The rows come from 4 hidden closed curves, with some noise, and rows from the same curve form a group. Each curve winds through 8 dimensions. The rows are also pushed far along 6 directions, which tell nothing about the answers.
Known rows, each followed by its group:
[ 27   0   5 -12  -3 -12   1   8  15 -13  10  10  12  -1   3   8  21   4
   3 -11 -13]	Q_435
[ 23   6  15 -13  11   3 -11   1  25 -26  14  -2   2  -3   8  19  11   6
  -3 -17 -16]	Q_33
[-14  -1  -2   0 -12  -8   1  -9  -1 -10  -2 -11 -20  10  13  11   1   1
  -7  -1  -8]	Q_435
[  8  -5 -10 -14   6   1  -3  -5   0  13 -17  -1 -22   5   5  -4  14  -2
 -12   9   9]	Q_728
[ -5  10  -1   1 -24  -5   7   5  -6 -29   9  -4   7   8   1  26 -17   4
   8  -9  -2]	Q_816
[ -7  -7 -10 -18 -15   7  12  -2  -2  -5 -10  -8  -3  -2  21   6  13   2
  -7  -7  15]	Q_728
[ 17   3 -10 -17  -3   3   2   1   5  -8  -5  -9  -7   9   6   2  17   3
  -8  -8  13]	Q_816
[  7  15   0 -11  20   1  -6   4   7   8   4  -5   5  10  -6  -2  26   5
  -3  -7  -3]	Q_435
[ -3   2 -11 -18  -3  12  17   0  -4   5 -13 -13  -4  13  19  -5  25  10
 -10  -9  15]	Q_33
[ -4  -2  -6 -17  -3  12  11  12  -5   4 -12  -8  -9   7   3   4  -1   1
  -4  -2   4]	Q_33
[ -2   6 -20  -8   3   8   3   4   7 -12  -3 -13  -4   9   5  -2  21  -2
  -2  -9  14]	Q_816
[ 30   1   2 -12   2   5   1  27 -23  -7 -13  19  18   3 -17   1   6  -1
  12   1   2]	Q_33
[  2  21   4  -6   7  -8  -4   1  18  -4  22 -18   3  12 -10   5  -2   6
  -2 -10  -8]	Q_816
[ 25   7   5 -10  10   3  -1   9  -3   5  -2  13   8   1  -6   3  15   7
   4  -1  -5]	Q_435
[ -9  15  -8  -9 -20  -3  10  11   2 -21  14  -8  15   2   2  16  -3   4
   9 -16   2]	Q_33
[ -2   9 -30  -9  -5  -1   1  -4  -4  -3 -10   4   3  -1   9 -14  31   2
   0  -3  27]	Q_728
[-20  19  -4  11 -11   5   6   3 -23 -17   3   0  28   3  -1  -1  -7   8
  13  -8  14]	Q_33
[-19   9  13   7  -1 -17 -10 -11  11   5  16   3   1  -9  -5   8 -26   1
   0   9 -16]	Q_435
[  2  19  -4  -9   1  -4  -8  -4   3   7   3  16  28 -15   1  -4  20   6
   2  -6  21]	Q_816
[  2   4  15   0  11  -3  -8   9  -5  14  10   2   0  -4 -17  -2 -14   0
   8   6 -26]	Q_728
[  1   4  -3  11  14   1   1  -2   6   5   2 -16 -24  20  -4 -10   4   0
  -5   4 -10]	Q_435
[  5   9   2 -21 -11  -1   2   2  -4  -6   5  -4   4  -3  12  11  13   9
   1 -12  -4]	Q_33
[ 13 -17   2   8  -7   8  -5  -6 -16  -2 -17  24   4 -20   3   0 -12  -4
   4  10  14]	Q_33
[  4  -3  19  15   0   6   7   8  -3   5   9  -7  -5   7 -17  10 -40   1
   4   6 -19]	Q_816
[-12  -7  11  23   9   0  -3 -12   6  10  10  -6 -11  -3  -2 -10 -24   0
   0   8 -18]	Q_728
[  1   8   0   4  -1   5  15  23 -13   6   8  -8  15  11 -18  -3  -7  -2
  13   1  -2]	Q_816
[ -2 -10  -1   4   9  -2  -3 -12   2  16  -1 -17 -15   3   1 -21   2  -5
 -10  10   6]	Q_33
[-18  25  -9  17  10  -5   5  -4   5  17   9 -12   0  24 -16  -5   1   6
  -1   1   7]	Q_728
[  1 -10  14  16  -2 -10  -2   4   4  -9  15   1   9  -7 -11  -2 -28  -7
   8   7 -18]	Q_435
[-11  -2   0  25   5  -5   0 -15  15  -1   7   0 -10   1   2  -6 -14  -1
  -3  11  -3]	Q_435
[ 12   6  16  -2   2  -1  -6 -11  13  -3  14   3   5  -9   4  15  -8   8
  -2  -2  -6]	Q_33
[  6  -9  -6   9   5   6 -19 -21   5 -14 -15  20  -9 -24  14  -7  -2  -5
  -5  13  19]	Q_435
[ 10  -3   6  -7  -5  -2   6   9  -6  -7   8 -17 -14  15  -6   5 -17   6
   3  -4 -25]	Q_816
[ 10  -4  -3  -7   2  11   3  12  -5  -8   0  -5  -5   0  -5  -2 -11   2
   7  -4 -10]	Q_816
[  7   8  12   9  -1  -5   4  11   0  17  15   0  -4   9 -23  14 -20   3
   8  -2 -23]	Q_33
[  0   5   7  14   7  -8  -4 -11  12   7  10   6  10  -1  -3  -6   2   7
  -1  -6  -4]	Q_816
[ 19  -2  -4 -24   0  20  18  19 -15   3 -22   4  -6  13   5  12  14   8
  -1  -3   4]	Q_33
[16  6  5 -6 14  0 -3  5 24  3  8  3  1  3 -7  9 10  2 -4 -6 -7]	Q_728
[-19   1   8  26  -6 -10  -8 -21  -9   5  -3  11   4  -5  -8   3 -41  -1
  -2  20  10]	Q_816
[-20  17 -13   0  -5  -9  11  -6   7  -6  13 -31  -3  26   3  -3   9   6
  -6  -7   7]	Q_816
[  2   8   4  22   2   8 -10   3  -9  -4   3  22  19 -16 -16  -1 -21   2
  15  -3   2]	Q_728
[  0   5  -5   0  -2  -2   3   9   5  -5  10 -15  -7   9 -10  -2  -9  -3
   4  -3  -7]	Q_728
[-12  10   8  18  -5 -13  -6 -19  10 -15  16  -4   9   2   1  11 -17   1
  -2   5   4]	Q_33
[  7  -3 -11   0   5   5  -2  12 -10   8  -3   4   2  -9 -13 -21  -4  -6
  10   5   2]	Q_728
[-22  14 -15   1 -15   5  -2 -14  -9 -19  -3  -1  -6  -7  24   0   8   8
   2  -7  12]	Q_435
[-11  14  -7  10   5   8   4  -4 -12   1  -6  -1  -5  14   0   2   2   6
   2   7   6]	Q_435
[ 20  -3  -1  -2   1  -2   3  18  -3  -8   2   6   6   7 -12   3   6  -2
  10  -4 -12]	Q_816
[-21  19 -14   2  -7 -12  12   9 -12   3   9 -10  19  18  -8  -9  14   3
   8  -5   6]	Q_435
[ 26 -27   3  -2   1  -5   0  -2  13   3  -8   1 -22  -1   5  -6   5  -7
 -10   5  -8]	Q_728
[ 11  -2   7  -6  -7   6   1  -7  11 -28  11 -18 -13  -2  23   9   2   7
  -3 -16 -13]	Q_435
[-15   2  -2  11  12 -14   0 -10   4  20   5  -6   1  10  -4 -19  12  -2
  -4  12  -1]	Q_816
[-10  19  -3   7  -2  12   4  10  -8 -15   6  -2   3  12  -4  18   1   8
  12 -14  -9]	Q_728
[ 21 -19   6  -1  -4  11   5   3  -9  -5 -16   3 -11   3   2   9 -12  -2
  -5   6   2]	Q_435
[  2   1   0  15   4   4   0   0  -6   1  -1  12   8  -7  -9  -9 -17  -1
   7  13   6]	Q_435
[ -2  -2  -8 -24  -9   6  11  11 -21   7 -12 -10 -16   7   5   3   0   3
   0   4  -5]	Q_816
[ -1  24  -4   3  -5 -10   1   9 -10 -15  13  -3  12  17 -11   9   9   5
  13  -8  -8]	Q_728
[ -6  12  -1   9  20  -4 -14   3  12   2  14  -7   7   1 -18 -13   2  -7
   4   1  -4]	Q_728
[  0  23  -5   7  12  -6  -2  -6  18   7  13  -5   5  14 -10  -2  12   7
  -3  -6   5]	Q_728
[ -7   6   5  10 -10   2  -8  -5 -13   9  -2  14   7 -15  -9   6 -27   2
   5   2   9]	Q_33
[  5   3  -4 -11  -8   3  10   8 -13  -2  -9   2   9   7  -1  10   1   3
   1   2  10]	Q_435
[  3 -20   6   1  11 -16 -11 -17  11  21  -5  -4 -12  -5   2 -22   5 -11
 -17  17   4]	Q_728
[ -5  -2 -14  -6  -7  18  10  12 -23  -9  -9 -11  -6   5   0  -4 -11   3
   9  -3   2]	Q_816
[  7 -11   8 -12   5   0  -6   4  -5  12  -4   0  -6 -12  -3  -9  -9  -6
  -3  10  -6]	Q_33
[ 20 -14  14  -9  -3 -11  -1   5  14  13  10   4  -4 -13  -7   1 -12  -4
  -2   3 -18]	Q_33
[  5  -2  -5 -12   1   4   7  17 -13  21  -9  -4  -1   4 -17 -11  -8  -7
   1  11   9]	Q_728
[-20  24   2  24   6  -8   0  -5  -4   3  20  -8  22  14 -13 -10   0   7
   8  -5   1]	Q_33
[-14  25  -1  10   8  -3  -8   1   2  -1  15   0   7  -2 -16  -2 -21   1
   9   9  -2]	Q_435
[-15  -1  -2   9  -6   8   4   2 -16  -8  -4 -15  -5   7  -1   2 -14  -7
   2   8   6]	Q_816

New rows, each followed by its group:
[ 11   4   9   1  -5   8   6  10  -6 -13   8   2   4  -3  -4  12 -24   5
  10   2 -12]	Q_435
[  1   3   4  20  18  -6 -21 -12   3   2   3  11   4  -5  -8 -13   8  -3
   2   3  -2]	Q_728
[  6  -5   4   1  -9  16   0 -10  -7 -17  -8   7  -2 -14  16  10 -16   6
   0   2  10]	Q_435
[ 10   1  17   3  -1 -16  -7   7  -1   0  15   0  12  -4 -13  -1  -7  -6
   6   3 -16]	Q_816
[  3  -2 -11  -4   5  13   0   2  -1   9 -12  11  -5 -12   3 -10   3   0
   1   6  11]	Q_435
[  0   3   2  10  16   2  -3 -16   4  10  -2  -4  -5   5   2 -12   2   4
  -9  13   9]	Q_435
[-13  13 -12   6  -4  -2  10   8 -22   1   1 -14  -1  24 -14  -8  -9   5
   8   2  -2]	Q_816
[  0   3   0   7   1  -9  -5  -4 -11  11  -6  13   8   0 -14  -5 -14  -2
   1  16  10]	Q_816
[ -3 -12  12   5  -5   3  -3  -9 -10   1 -11   3  -3  -2   8   9  -8   2
  -6  -2  -4]	Q_435
[-16   9  -8 -14 -20   8  11  11 -22 -14  -2 -14 -11  11   8  18  -7  10
   8 -14 -13]	Q_816
[ 10   5  12   9  -3  -4  -7  -5   7 -12  18   1   7  -9  -5   3 -24   4
   6  -2 -12]	Q_728
[-22  12 -13   6   5   9  11  -4  -1  -4   6 -26 -10  21   1  -6  -2   8
   0  -5  -1]	Q_816
[-15  16   6  15  21  -7  -9  -3  -1  19   6  -4   5  15 -21  -7  -3   0
   0   9  -7]	Q_435
[  2  -5  -3  -8  -5   2 -18  -2  -5  -3 -10  28   7 -37   6  -5  -8  -4
   6   4   7]	Q_435
[  0  -2   5  -1   7   4 -12 -19   2   3 -11   3   2  -8  11  -2   6   0
 -13   6  22]	Q_728
[ 26 -17  16 -18  -1  11   0   8 -10   4 -20  21  -6 -12   4  14 -14   3
  -4   6  -8]	Q_33
[ -5  19 -11  -7  -5  15   4  11  -2 -12   4   9  16 -12   2   7   0   7
  14 -10   8]	Q_435
[ -9  22   1   3   6  -4  10  -1  -3  15   8 -11   5  24  -5   2  11  13
  -1  -4  -4]	Q_435
[  6   0   6 -11  -4 -12   9   4  12  -4  14 -16   0  12   7   4  16   5
  -4 -12 -17]	Q_435
[ -7  23  -9   5  -8  14  -2   4 -14 -26   5  -3  13   1   0  11  -6   8
  13 -14  11]	Q_728
[-31   7 -13  15 -14   2   3 -14  -4 -21  -5  -8   4   6  12   5  -6   1
  -3  -5  23]	Q_33
[ 24 -18  17  -5  -7   4  -5   8 -14   0 -11  28   8 -23   0   9 -12  -1
   7   2  -9]	Q_728
[ 14   3  -3 -16  13  12   3  10   9   3   3 -16 -10   8   2  -6  24   5
  -2 -16  -9]	Q_816
[  7   0  12  -2  10 -10  -8   3  25   6  12  10  12 -11 -10   1  -9  -2
  -2   0 -11]	Q_33
[  6  -9   8   2 -13  -1  -3  -7  -3  -2  -9  14  -2 -10   8  13  -8   0
  -4  -1   5]	Q_816
[-13   1   6   8   4 -14  12   5  -7  23   6 -18  -3  29 -13  -7   3   1
  -3   4 -16]	Q_435
[  0   2   0   6   6   1 -24 -12  13 -12   0  16  17 -28   7  -5  13  -7
  -1  -8  18]	Q_816
[ -3  -9  17  16   0 -15   5  -1  10   5  12  -5  -3  10  -7   0 -17   0
  -2   2 -24]	Q_33
[-11  -2  -8  -7  -7  17   3  -5 -13  -4 -10  -9 -10  -8  15  -6  -4   2
  -2  -1  11]	Q_435
[-12  13  13  17   8  -9 -17  -7  10  -2  12  12  17  -6 -10   6  -4   0
   3  -7  -6]	Q_728
[ -3  -3   5  10  -5  -2  -3   7  -2   7   0  23  21 -18 -12   0 -19  -4
   9   2   2]	Q_728
[ -8  17 -12 -11   3 -13  -8  -6  19  -3  14  -1  16  -6   4  -8  23   5
   0 -13   6]	Q_816
[  2   0   9 -19 -17  10  12  -3   2  -6   1 -10 -10  -2  23  26  -4  12
  -7 -13  -7]	Q_816
[-12  15 -10  -3   4   4   6  -4  19  -2  13 -26   0  11   6  -5  15   3
  -8 -13  12]	Q_816
[ 17  -1   5  -5  11   7   4   0  -2   9  -8   1 -13  11   3   2  12   6
  -5   4  -7]	Q_435
[ 16 -13  -1 -12   3  11  -2   1   2 -11  -2  -7  -9  -8   8  -7  -2   2
  -1  -5  -6]	Q_816
[  5  -1  -5 -13  -2   6  11  17 -17  12 -13   5  10   3  -6 -11   5   2
   3   1   9]	Q_33
[ -7   8 -10  16   3 -17   3  -1  -7  13  -1  11  15  11 -14 -15  11  -1
   4  10  10]	Q_435
[ 13 -14  13 -10   3 -11  -3   0   2  10   2   0 -14  -4   4  -6   2  -2
  -4   8 -24]	Q_435
[  6  -5  10   3  -1   6  -8 -16   3  -9  -4  -3  -3  -4  12   7  -2   2
 -11  -6  11]	Q_728
[ 10  -4   0   1  -1   1   1   1  -9   1 -11   9   9   2  -5   3  -3  -1
  -1   8  13]	Q_435
[-10  19   3  10  10  -6 -19  -2   2   9   8  13  16 -11 -21   0 -12  -2
   6   4   3]	Q_33
[  2   4   2  17  11  -3   1 -14  12   7   7  -8  -5  11   0 -14   2   4
  -7   3   4]	Q_435
[ -7  22   4  18   3  -6 -10 -11  27 -21  24  -4  21  -1  -3  10  -3   2
   0 -15   9]	Q_816
[-24   6   0  22  -9  -2   2 -30  -6  -8  -2  -1  -8   5  23   4  -4  11
  -6   3   7]	Q_435
[-15   0   0  20   1  -9  -1 -15  14 -14  14 -18  -6  12   3  -4  -7   0
  -5  -3  -6]	Q_816
[ -5  14   0  -9  -8   7  19  20  -9  -8  13 -23  13  20  -6  10   0   4
   8 -11  -3]	Q_728
[ -6  -4   0  -8   0  -7   8  13 -16  10 -10  -7  -8  17 -10  -2  -7  -6
  -1  16  -7]	Q_33
[ 12 -16  -6 -11 -22  10  12   1   1 -24  -9  -4 -17  -1  23  16   4   2
  -3 -13   0]	Q_728
[ 18  -1  -1   3  19   4   0  -6  15  23  -1   2  -1   2  -7 -14  13   1
  -9   5  12]	Q_33
[  1   9   0  -6  -9  -1  -8 -13   9  -3   7  18  20 -27  13   7   8   8
   2 -11  13]	Q_33
[ 27  -5  -3  -3  12  -5  -2  11   7   0   0   9   5   5 -10  -9  23  -4
   3  -2  -5]	Q_816
[ -1 -20   5  10   3  -9   6 -14   6  14  -2 -17 -26  15   1 -13 -16  -1
 -14  14 -10]	Q_816
[ 13 -15  11  -9  -2  -1   2  18 -10  11  -4  13  -2 -11  -6   0  -9  -3
   8   4 -25]	Q_435
[ 23  -9  13   7   6 -12 -14  -1  10 -10   9  11   4  -7 -12  -2 -14  -1
   3   1 -18]	Q_816
[ 21  -2  -4 -24  -5   3   9  19  -5   2  -4  -2   3   1  -4   4   7  -4
   2   3   5]	Q_816
[24 -4  9  0  8  0 -2  7 15 -2 11  4 16 -9 -5 -5  8 -3  2 -5  0]	Q_816
[ -8   5  -5   8   8   3   6 -10   6  17  -5  -7 -10  13   3  -8  10   6
 -10   0   7]	Q_435
[-13   3  -4  -5  -8  22  23  13 -24   8 -12 -10  -6  14   4   4  -7  10
   4  -5  -1]	Q_33
[ -7  18  -8  -1 -10  -3  -5  10 -19 -14   0  19  15  -8  -3   6   5   3
  19  -3  -3]	Q_435
[  3 -12   1   7 -16   6  -4 -18 -19  -7 -20  19 -10 -17  21   1 -11   5
  -2   8  12]	Q_435
[-13   4   7  -2  -4   1   7   0  16  -4   9  -8  -3   3   4  15 -15   5
  -4  -6 -10]	Q_33
[ -3  12   1  -6  11  12   6  10   1   4   8 -17   7  12  -3  -4  15   4
   2 -12   0]	Q_728
[ -1  -1 -15  -6  -1  -4   5 -13   9  -1  -1 -16  -6  10  13 -14  21   4
 -12  -3  18]	Q_816
